The rows of a group lie close to one hidden flat surface of 8 dimensions, which passes through zero. Surfaces can cross.
In the rows, zero is written as 128.
Known rows, each followed by its group:
[ 95 159 109  54  58 139 166 120 103 107 110  98 113]
(3)
[132 128 108 106 137 116 151 142 109 157  81  81 148]
(3)
[228 133 129 181 117 163 107 132 117 155 145 134 135]
(2)
[102 126 163 124 113 123 128 110 133  98 150 113 118]
(1)
[124 113 110 153 156 137  70 101 132 143 157 161 128]
(1)
[112 106 141 139 115 124 121 121 129 133 136 126 121]
(4)
[137  86 118 114  78 125 148 142 144 165 110 146 135]
(0)
[125 127  82  82 158 116 148 120 136 165  98 140 154]
(4)
[145 208 113 116 139 148 142 130 117 122 157  24 106]
(1)
[140 143 154 117 115  98 187 138 112  93 121 120 133]
(4)
[117  30 113  93  75 120  76 164  91 106  41 127 138]
(0)
[132 115  66  82 134  77 154 101  69 166 104  78 155]
(4)
[135 156 115 149 136 155 141 104  86 207  73 110 158]
(2)
[100 195 129 127 145 130 116  69  77  85 173 113 114]
(0)
[115 137 138  96 119 141 130 134 125  69  96 189 128]
(3)
[117 120  85 100 122 138 119 167 133 139  88 124 124]
(0)
[ 86 150 119 108 124 148 117 110 109 140 101  93 126]
(0)
[148  90 112 160 114 139  84 164 117 142 115 110 120]
(2)
[144  67 156 142 156 121  92 156 175 131 120 111 136]
(3)
[130 128 110 113 128 126  90 146  95  74 128  92 113]
(4)
[ 98  83 129 104  40 128 122  77  83 130 111 188 130]
(0)
[185 158 165 142 168 133 136 132 105 106  92  85 157]
(0)
[ 67 212 102 119 111 129 179  30  71 161 162 181 123]
(3)
[136  72 137  99  33 169 100 109 180 180 161  69 104]
(2)
[135 139 159 147 106 117 177 155 129 120 123 111 121]
(4)
[169  84  82 135 140 111 116 135  91 150  81 222 160]
(1)
[162 141 152 127  67 158 141  81 110 165 140  72 130]
(2)
[105  99 112  93 178  95 122  93 117 150  90 129 168]
(2)
[179  85  86 120 139 101  99  99  81 143 117 152 159]
(1)
[113 123 102 167 139 134 119 132 158 210 158  97 116]
(3)
[160 143 136 166 144 129 145 139 133 155 139 123 131]
(0)
[143 126 159 134  98 133 131  86 122 130 156 125 130]
(2)
[113 116 142 134 114 121 119 100 114 111 149 161 124]
(0)
[110 132 132 133  93 123 139 113 109 146 144  80 117]
(1)
[119 119 134  89 144 130 114 101 155 112 137 134 140]
(1)
[106 139 166 108  96 122 159 133 136 105 137  54 112]
(1)
[122 133 120 112 126 119 125 124 105 101 126 123 125]
(4)
[103 131 145 139  78 157 134 116 132 159 130 113 114]
(2)
[122 220  94  82 119 162 151  98 140 112 182 131 102]
(3)
[110 131 141 111 128 124 152 101 129 143 114 137 144]
(3)
[113 103 186  96 100 104 145  78 138  83 154 134 135]
(4)
[115 142 104 111 141 124 120 156 118  94 118 125 116]
(2)
[178 141 174 100  35 145 194 162 107  73  81 137 126]
(3)
[109  82 109 108 107 114 108 160 128 135 105  66 118]
(1)
[150 107  97 143 139 118  73 124  80 116 134 100 128]
(4)

New rows, each followed by its group:
[126 112 132  97 137 114 118 108 137 120 138  79 136]
(3)
[156 132 130 145 150  91 158 163 109 113 122  81 132]
(2)
[173 117 134 126 102 105 183 126 161 155 169 127 130]
(0)
[109 105 126  71 152  90 165 120 166 145 122  82 149]
(2)
[133 159  92  98 126 125 138 153  91  90 101 123 122]
(1)
[181  89 143 102 130 102 117  91 130 110 158 102 148]
(2)
[120 133  72  69 116 130 146 162 154 136 119 113 115]
(0)
[ 42 163 132 120  76  90 207 150  80  87 105 151 100]
(4)
[127 175 103  91 177 126 130  93 125 123 146 110 139]
(3)
[ 93 155 101  68 158 137 138  92 140 143 104 152 152]
(2)
[ 40 117  76  88 107 112  65 108  80  81 159  85  85]
(0)
[ 93 165 170 105 110 144 182 157 174 104 114 113 113]
(1)
[126 122 110 141 152 128 133 175 164 148 117 146 124]
(2)
[ 98 114 126 152 144 119 107 122 103 134 101 156 137]
(2)
[ 91 221 123 141  95 155 154 167  80  69 122 115  81]
(2)
[111 150  96  80 139  88 146 101  68  76 117 147 136]
(4)
[111 161 137 138 127 119 165 154 124 111 127 116 113]
(2)
[204 152 167 148  97 145 161 150 148 106 159 114 120]
(3)
[163 109 110  76 146 116 122 131 171 111 151 116 133]
(2)
[102 233 111 143 142 187 151 154 146 114 126 202 101]
(4)
[169 185 103 152 162 149 119  87 117 161 173 123 134]
(1)
[115 150 170 136  93 147 145 147 145 102 140 100 103]
(4)
[153 133 163  87  87 135 162 140 138  84 104 125 133]
(3)
[116 145  90  97 138 110 131 116  87 130 113  79 133]
(3)
[101 121 122 162 135 134 123 142 151 172 139 123 115]
(0)
[ 91 103 152 109 135 106 135  68 123 128 132 146 150]
(2)
[144 170 138 173 117 122 164  87  82 154 153 139 129]
(4)
[171 171 189 115  87 150 208 127 125  91  80 208 152]
(3)
[143  98 130 193 137  90  90 120  51  85 141 174 129]
(4)
[ 89  77 112  93 130 121  72 141 151 107 137  81 110]
(3)
[153 156 113 170 115 142 165 132 142 168 149 224 124]
(0)
[130  77 114 106 119 136  80 129 162 123 143 140 123]
(2)
[145 147 154  51 128 143 133  89 166  87 149  96 137]
(4)
[161 196 122 156 159 167 132 131 131 125 141 176 125]
(4)
[118 137 127 138 182 151  63  85 161 127 184 148 124]
(1)
[152 127 125 159 102 148 110 200 168  83 172 151  78]
(2)
[ 98 124 100 172 109 146 142 152 153 236 128  88 112]
(0)
[127 163 117 101 121 133 172 114 159 158 151 102 124]
(0)
[101 111 130 136 118 120 131 186 175 105 148 133  95]
(2)
[122 175 156 117 104 183 151  76  92 140  55 220 164]
(0)
[ 99 167 171 106 127 153 147  71 126 147 110  88 148]
(0)
[114  90 132 109 124  99 149  93 134 162 124 134 152]
(4)
[ 68  92 137 126  96 133 133  88 119 216  86  83 146]
(2)
[ 73  91 149 157 114  85 102 172  98  41 142 127  86]
(2)
[138 172 121 144 155 133 137 109  72 132  96 134 148]
(2)
[122  35 131 135 108 120  93 123 149 209 106  84 145]
(2)
[100 166  83  75 126  92 128  53  48 108 163  54 124]
(3)
[192 109 180 145 144 135 138 167 159  98  96 156 151]
(3)
[132 113 136 111 115 118 129 105 128 137 143  81 130]
(1)
[147 104 108 129 105 107 135 141 125 129 150 137 116]
(0)
[158 136 140 131 145 136  70  53  98  87 178 148 138]
(4)
[131 119 130 114 167 139  91 132 168 116 141 105 129]
(1)
[150 128 174 135 116 133 114 110 128  77 159 115 122]
(4)
[ 77 141 114 182 116 134  74 111  61  88 152 181  92]
(4)
[132 137 126 172 132 179  86 188 164 140 126 114 100]
(4)
[129 140 146 137  78 147 154 160 165 135 157  95  93]
(2)
[154  95 210 108 113 118 167  90 176 135 135  99 158]
(3)
[171  48 151 202 118 105  95 163 138 169 151  54 123]
(3)
[195 138 154 115 149 140 125 143 181 101 165  80 127]
(3)
[143  68 152 151 138  99 108 127 120 134 123  96 144]
(3)
[184 139 125 124 142 128 155 154 138 113 117 167 143]
(0)
[104 123  85 120 143 132  68  82 107 137 160 136 122]
(1)
[171 119 135 166  85 168 120 131 139 190 132 109 127]
(2)
[145 122 144 135 128 127 134  85 105 164 120 115 153]
(2)
[ 82 105 165 129 104 113 163 119 159 137 125 172 128]
(4)
[134 121 169 103 149 138 150 139 170 161  83  49 155]
(0)
